The rows of a group lie close to one hidden flat surface of 10 dimensions, which passes through zero. Surfaces can cross.
In the rows, 100 means zero.
Some rows, each with its group after it:
96 106 100 109 121 97 99 94 96 110 102 104 98 120 116 108 111 81 95 => j_2
63 97 94 88 96 116 101 112 107 86 83 92 94 69 82 73 95 105 79 => j_2
136 96 100 92 135 108 102 144 121 83 121 110 104 98 48 66 98 100 80 => j_525
116 122 107 125 103 68 92 69 118 129 124 107 101 83 125 120 96 125 78 => j_34
117 122 99 102 141 110 122 92 119 113 120 85 94 113 96 74 63 92 87 => j_968
125 121 102 80 98 100 121 65 93 120 116 57 82 126 81 68 67 89 78 => j_2
97 115 78 132 94 87 89 104 82 114 116 94 112 105 127 97 84 101 110 => j_2
94 91 99 99 85 71 109 115 141 96 90 105 124 84 115 107 84 133 90 => j_613
80 83 100 77 97 122 68 100 59 94 76 94 71 73 56 105 120 92 94 => j_613
85 119 111 135 84 86 107 141 110 123 106 99 98 110 93 89 101 73 99 => j_613
101 121 107 88 78 152 123 93 88 78 127 97 81 91 79 43 102 84 109 => j_34
124 90 95 112 112 90 96 70 114 78 117 100 118 119 119 113 102 115 113 => j_613
117 113 116 125 78 66 94 88 106 139 104 91 89 85 88 132 106 110 98 => j_34
82 112 138 102 113 94 102 67 129 121 106 91 72 98 106 109 70 98 74 => j_525
118 107 101 109 114 103 106 102 100 112 101 89 94 96 76 105 92 102 113 => j_968
121 107 112 86 104 99 116 89 105 111 104 99 91 112 92 102 101 95 94 => j_2
107 96 81 80 92 107 108 96 80 97 86 90 104 97 89 96 119 98 102 => j_525
87 124 105 116 123 117 140 81 129 110 98 93 99 110 125 96 86 87 113 => j_34
101 93 106 84 102 97 104 93 104 96 102 106 103 121 116 96 96 93 89 => j_968
104 106 90 96 125 86 86 92 91 120 91 128 98 86 110 124 145 98 65 => j_613
103 86 73 109 108 108 104 92 95 81 85 103 125 90 127 127 101 128 147 => j_613
143 102 89 99 120 85 107 111 109 105 107 112 114 105 87 108 128 107 96 => j_525
95 106 73 71 73 98 133 127 83 115 90 101 128 111 141 85 75 101 108 => j_2
93 89 90 103 104 97 87 99 92 93 91 96 103 100 104 108 103 103 103 => j_613
117 118 108 102 101 101 116 82 114 106 116 118 101 95 113 103 117 105 96 => j_525
98 110 113 81 132 129 143 104 135 100 94 126 104 91 121 99 80 105 103 => j_968
125 77 114 68 76 96 119 107 117 88 91 123 121 94 115 128 90 134 128 => j_2
99 104 78 113 117 124 92 110 61 101 103 100 98 109 104 97 108 82 130 => j_613
117 120 99 116 107 79 118 107 116 127 115 100 109 112 117 102 86 99 97 => j_2
107 128 109 136 106 100 99 124 99 144 115 93 84 72 87 114 51 111 126 => j_968
103 97 113 131 114 93 78 69 112 93 112 77 85 101 80 113 92 107 107 => j_2
106 81 106 99 99 81 104 135 115 99 80 118 116 118 105 126 117 93 113 => j_525
93 104 105 101 106 96 110 103 107 110 91 99 101 107 109 111 96 93 104 => j_34
101 103 111 80 72 88 119 86 96 133 62 96 89 77 90 138 126 111 105 => j_968
103 97 102 119 98 82 95 106 98 120 85 96 103 98 106 140 100 109 126 => j_968
82 86 118 85 84 125 120 100 103 95 74 77 91 93 89 112 62 109 146 => j_2
98 90 115 83 84 95 94 114 88 111 89 104 91 115 90 106 106 81 94 => j_34
105 98 132 98 60 79 143 109 159 100 87 78 109 107 84 96 84 109 108 => j_613
78 105 112 111 89 105 118 105 118 106 86 100 100 87 110 112 96 103 121 => j_525
108 95 126 111 83 92 87 103 95 118 102 112 89 87 99 136 86 113 122 => j_34
102 102 80 80 126 116 110 109 106 81 105 100 108 98 89 64 97 100 73 => j_525
119 90 110 82 77 87 100 98 88 105 92 110 97 103 85 115 127 99 98 => j_968
94 119 120 129 88 86 103 86 137 103 122 113 101 74 117 100 92 125 86 => j_613
72 119 104 149 95 90 94 82 116 111 103 102 98 80 126 119 114 105 110 => j_613
79 100 94 88 79 70 97 83 95 113 84 98 107 112 134 106 118 90 66 => j_968
98 101 71 96 76 84 102 126 101 94 98 96 126 86 106 77 93 119 93 => j_2
88 107 94 103 82 90 102 100 89 114 107 93 108 114 132 91 74 95 95 => j_968
116 99 104 98 84 88 103 104 106 98 101 115 105 93 88 104 138 103 92 => j_34
81 92 72 92 57 102 100 121 81 88 80 107 122 64 112 97 118 125 120 => j_34
108 109 116 97 96 111 101 94 91 115 103 73 70 96 57 90 82 92 99 => j_34
106 119 107 94 94 122 125 70 104 95 114 99 87 96 97 79 115 92 97 => j_34
80 107 85 126 91 115 111 83 109 80 93 98 112 83 120 103 126 112 129 => j_525
95 96 102 112 116 81 90 72 110 115 85 87 98 93 111 139 87 119 104 => j_525
99 107 125 88 146 132 111 103 126 96 114 102 80 101 83 77 55 92 86 => j_968
104 121 100 88 80 108 127 98 98 102 120 124 108 109 127 73 125 84 88 => j_525

New rows, each followed by its group:
89 123 89 98 121 120 125 102 120 100 104 107 98 76 101 74 98 102 81 => j_968
125 113 154 126 98 91 102 109 114 128 129 116 75 126 87 123 98 73 115 => j_34
117 105 101 99 104 92 100 114 88 116 104 117 102 114 105 111 117 85 99 => j_613
106 88 91 92 99 145 95 97 82 53 120 109 101 101 90 69 107 99 126 => j_34
121 101 98 67 105 122 119 97 96 97 94 116 102 76 95 103 102 120 109 => j_613
61 92 109 144 100 118 63 95 95 87 97 113 87 58 105 132 109 116 131 => j_2
96 92 88 111 101 70 89 95 92 109 91 79 109 134 112 108 99 85 93 => j_968
101 97 146 78 67 100 115 71 116 108 95 85 73 99 79 108 91 102 94 => j_613
114 105 131 120 69 98 109 114 136 86 129 102 98 85 76 84 85 113 112 => j_613
118 112 104 109 113 98 89 126 86 110 131 120 97 130 103 83 102 69 87 => j_2
104 93 117 105 84 90 102 159 119 102 99 130 110 89 91 106 105 101 107 => j_34
86 116 91 118 88 96 100 136 104 101 126 126 119 91 139 76 80 103 90 => j_34
117 100 88 104 79 97 83 76 70 100 109 96 102 88 100 113 116 116 115 => j_2
83 110 60 85 67 121 141 85 95 79 89 108 137 88 154 81 119 118 124 => j_968
117 88 97 74 70 91 121 75 90 99 85 103 118 122 130 125 118 109 122 => j_968
113 85 94 62 115 92 96 90 90 102 85 107 101 105 94 109 117 102 72 => j_613
105 128 98 96 105 97 144 106 124 123 100 104 111 103 124 90 90 99 93 => j_613
80 90 112 81 96 113 111 96 105 95 80 97 96 106 113 108 79 97 115 => j_968
110 97 101 75 103 94 101 77 112 95 97 114 103 78 100 102 116 125 69 => j_34
67 90 126 138 103 80 81 95 132 89 96 89 90 126 100 108 110 75 91 => j_525
123 127 81 132 73 88 109 93 75 144 106 72 100 79 102 122 78 124 142 => j_968
118 85 96 102 66 80 83 107 75 102 92 95 108 109 84 118 129 99 119 => j_968
92 104 83 103 112 103 96 107 106 88 114 97 112 94 115 74 70 111 87 => j_613
92 116 92 151 102 84 98 100 137 91 131 114 125 83 144 95 79 127 104 => j_613
117 106 92 114 120 99 113 121 110 109 97 93 106 107 84 102 97 94 115 => j_968
86 112 110 113 116 100 99 89 122 103 101 99 87 82 94 98 101 101 80 => j_2
84 106 107 100 131 127 126 85 105 104 82 68 83 138 94 96 81 64 122 => j_34
122 90 98 88 101 73 114 121 126 97 95 111 126 107 104 105 107 113 85 => j_613
95 112 94 112 96 106 124 110 114 102 100 93 106 100 106 89 90 98 116 => j_613
116 99 161 77 73 108 97 66 108 96 126 134 70 108 99 107 118 93 83 => j_525
107 79 57 132 116 73 95 83 95 88 71 51 127 136 97 128 114 100 141 => j_968
103 101 114 96 67 129 105 93 72 93 107 97 81 98 82 92 110 89 131 => j_34
108 101 95 83 103 93 89 76 98 96 110 104 101 84 105 91 104 117 65 => j_34
66 91 100 135 90 74 78 109 116 94 86 79 100 100 87 101 112 92 87 => j_613
108 96 103 98 99 100 96 90 104 95 115 107 104 100 118 102 82 114 103 => j_613
111 98 96 85 103 111 115 106 108 84 99 122 113 92 106 96 114 109 103 => j_525
72 107 108 107 113 86 79 69 117 108 91 120 89 65 118 123 134 114 54 => j_968
100 110 106 96 97 109 125 95 101 109 95 94 94 108 99 100 99 90 112 => j_613
119 113 95 117 123 92 92 44 110 107 112 101 96 77 114 127 114 129 95 => j_968
92 104 97 113 109 92 113 69 116 98 84 72 98 126 96 103 125 82 99 => j_613
74 103 102 102 69 114 115 98 72 112 73 83 94 112 114 116 106 79 144 => j_34
96 106 100 128 89 88 110 127 113 118 110 122 125 91 153 126 65 123 136 => j_2
119 107 118 112 89 101 104 102 103 106 120 117 96 99 102 109 104 102 116 => j_613
116 107 89 91 104 100 136 113 131 91 97 102 122 91 101 87 97 118 102 => j_613
66 101 105 103 96 99 64 97 95 102 111 105 86 66 114 89 68 115 65 => j_613
90 100 91 100 142 119 108 103 122 79 111 114 114 110 133 85 74 103 96 => j_34
150 109 96 107 124 99 90 110 88 102 142 146 110 109 110 106 123 100 96 => j_613
86 106 116 96 105 116 125 136 107 118 83 133 103 99 122 124 102 87 125 => j_2
106 99 95 89 107 102 110 88 113 89 98 109 108 87 106 100 112 114 89 => j_34
102 125 98 100 113 100 136 84 103 129 82 94 94 116 107 113 136 73 103 => j_613
100 93 105 78 122 101 97 121 117 94 102 105 94 92 77 77 77 103 65 => j_34
101 111 77 102 107 90 101 101 90 108 100 73 102 120 93 73 104 80 77 => j_2
91 119 87 102 107 111 116 108 107 107 97 106 104 75 106 87 100 106 96 => j_613
121 118 100 100 110 111 146 69 108 113 95 95 103 127 118 114 120 87 130 => j_613
76 86 85 108 101 101 86 144 82 89 96 124 123 117 138 104 100 87 117 => j_2
110 103 85 72 75 101 107 109 84 99 99 128 111 71 108 94 129 117 86 => j_2
89 96 80 85 77 106 98 106 78 96 85 98 107 82 103 92 112 108 102 => j_2
109 121 91 94 113 117 116 129 93 115 112 118 99 82 87 77 107 93 89 => j_613
105 93 96 82 109 106 119 120 113 95 91 125 118 95 119 106 95 112 105 => j_525
92 87 101 113 122 106 92 95 113 86 92 103 101 92 99 118 105 108 113 => j_968
95 88 128 92 104 96 96 114 110 114 76 106 85 92 75 130 105 96 103 => j_968
109 127 71 112 89 69 99 70 84 127 104 77 104 95 104 88 129 99 66 => j_968
102 115 92 120 115 97 98 105 106 102 117 103 100 105 96 80 114 85 82 => j_613
119 119 102 115 114 109 111 79 114 97 123 90 91 101 80 80 107 95 96 => j_34
87 101 107 112 85 91 86 115 115 101 118 111 105 79 118 90 65 121 86 => j_613
104 119 76 137 122 84 105 113 109 113 109 120 125 102 136 116 125 100 107 => j_613
85 75 103 89 83 94 96 83 97 92 77 80 104 110 118 123 73 112 120 => j_613
89 101 65 115 75 77 104 113 100 104 87 87 132 83 130 104 86 130 117 => j_2
101 107 135 81 92 112 120 126 123 113 100 108 81 64 64 90 74 111 91 => j_34
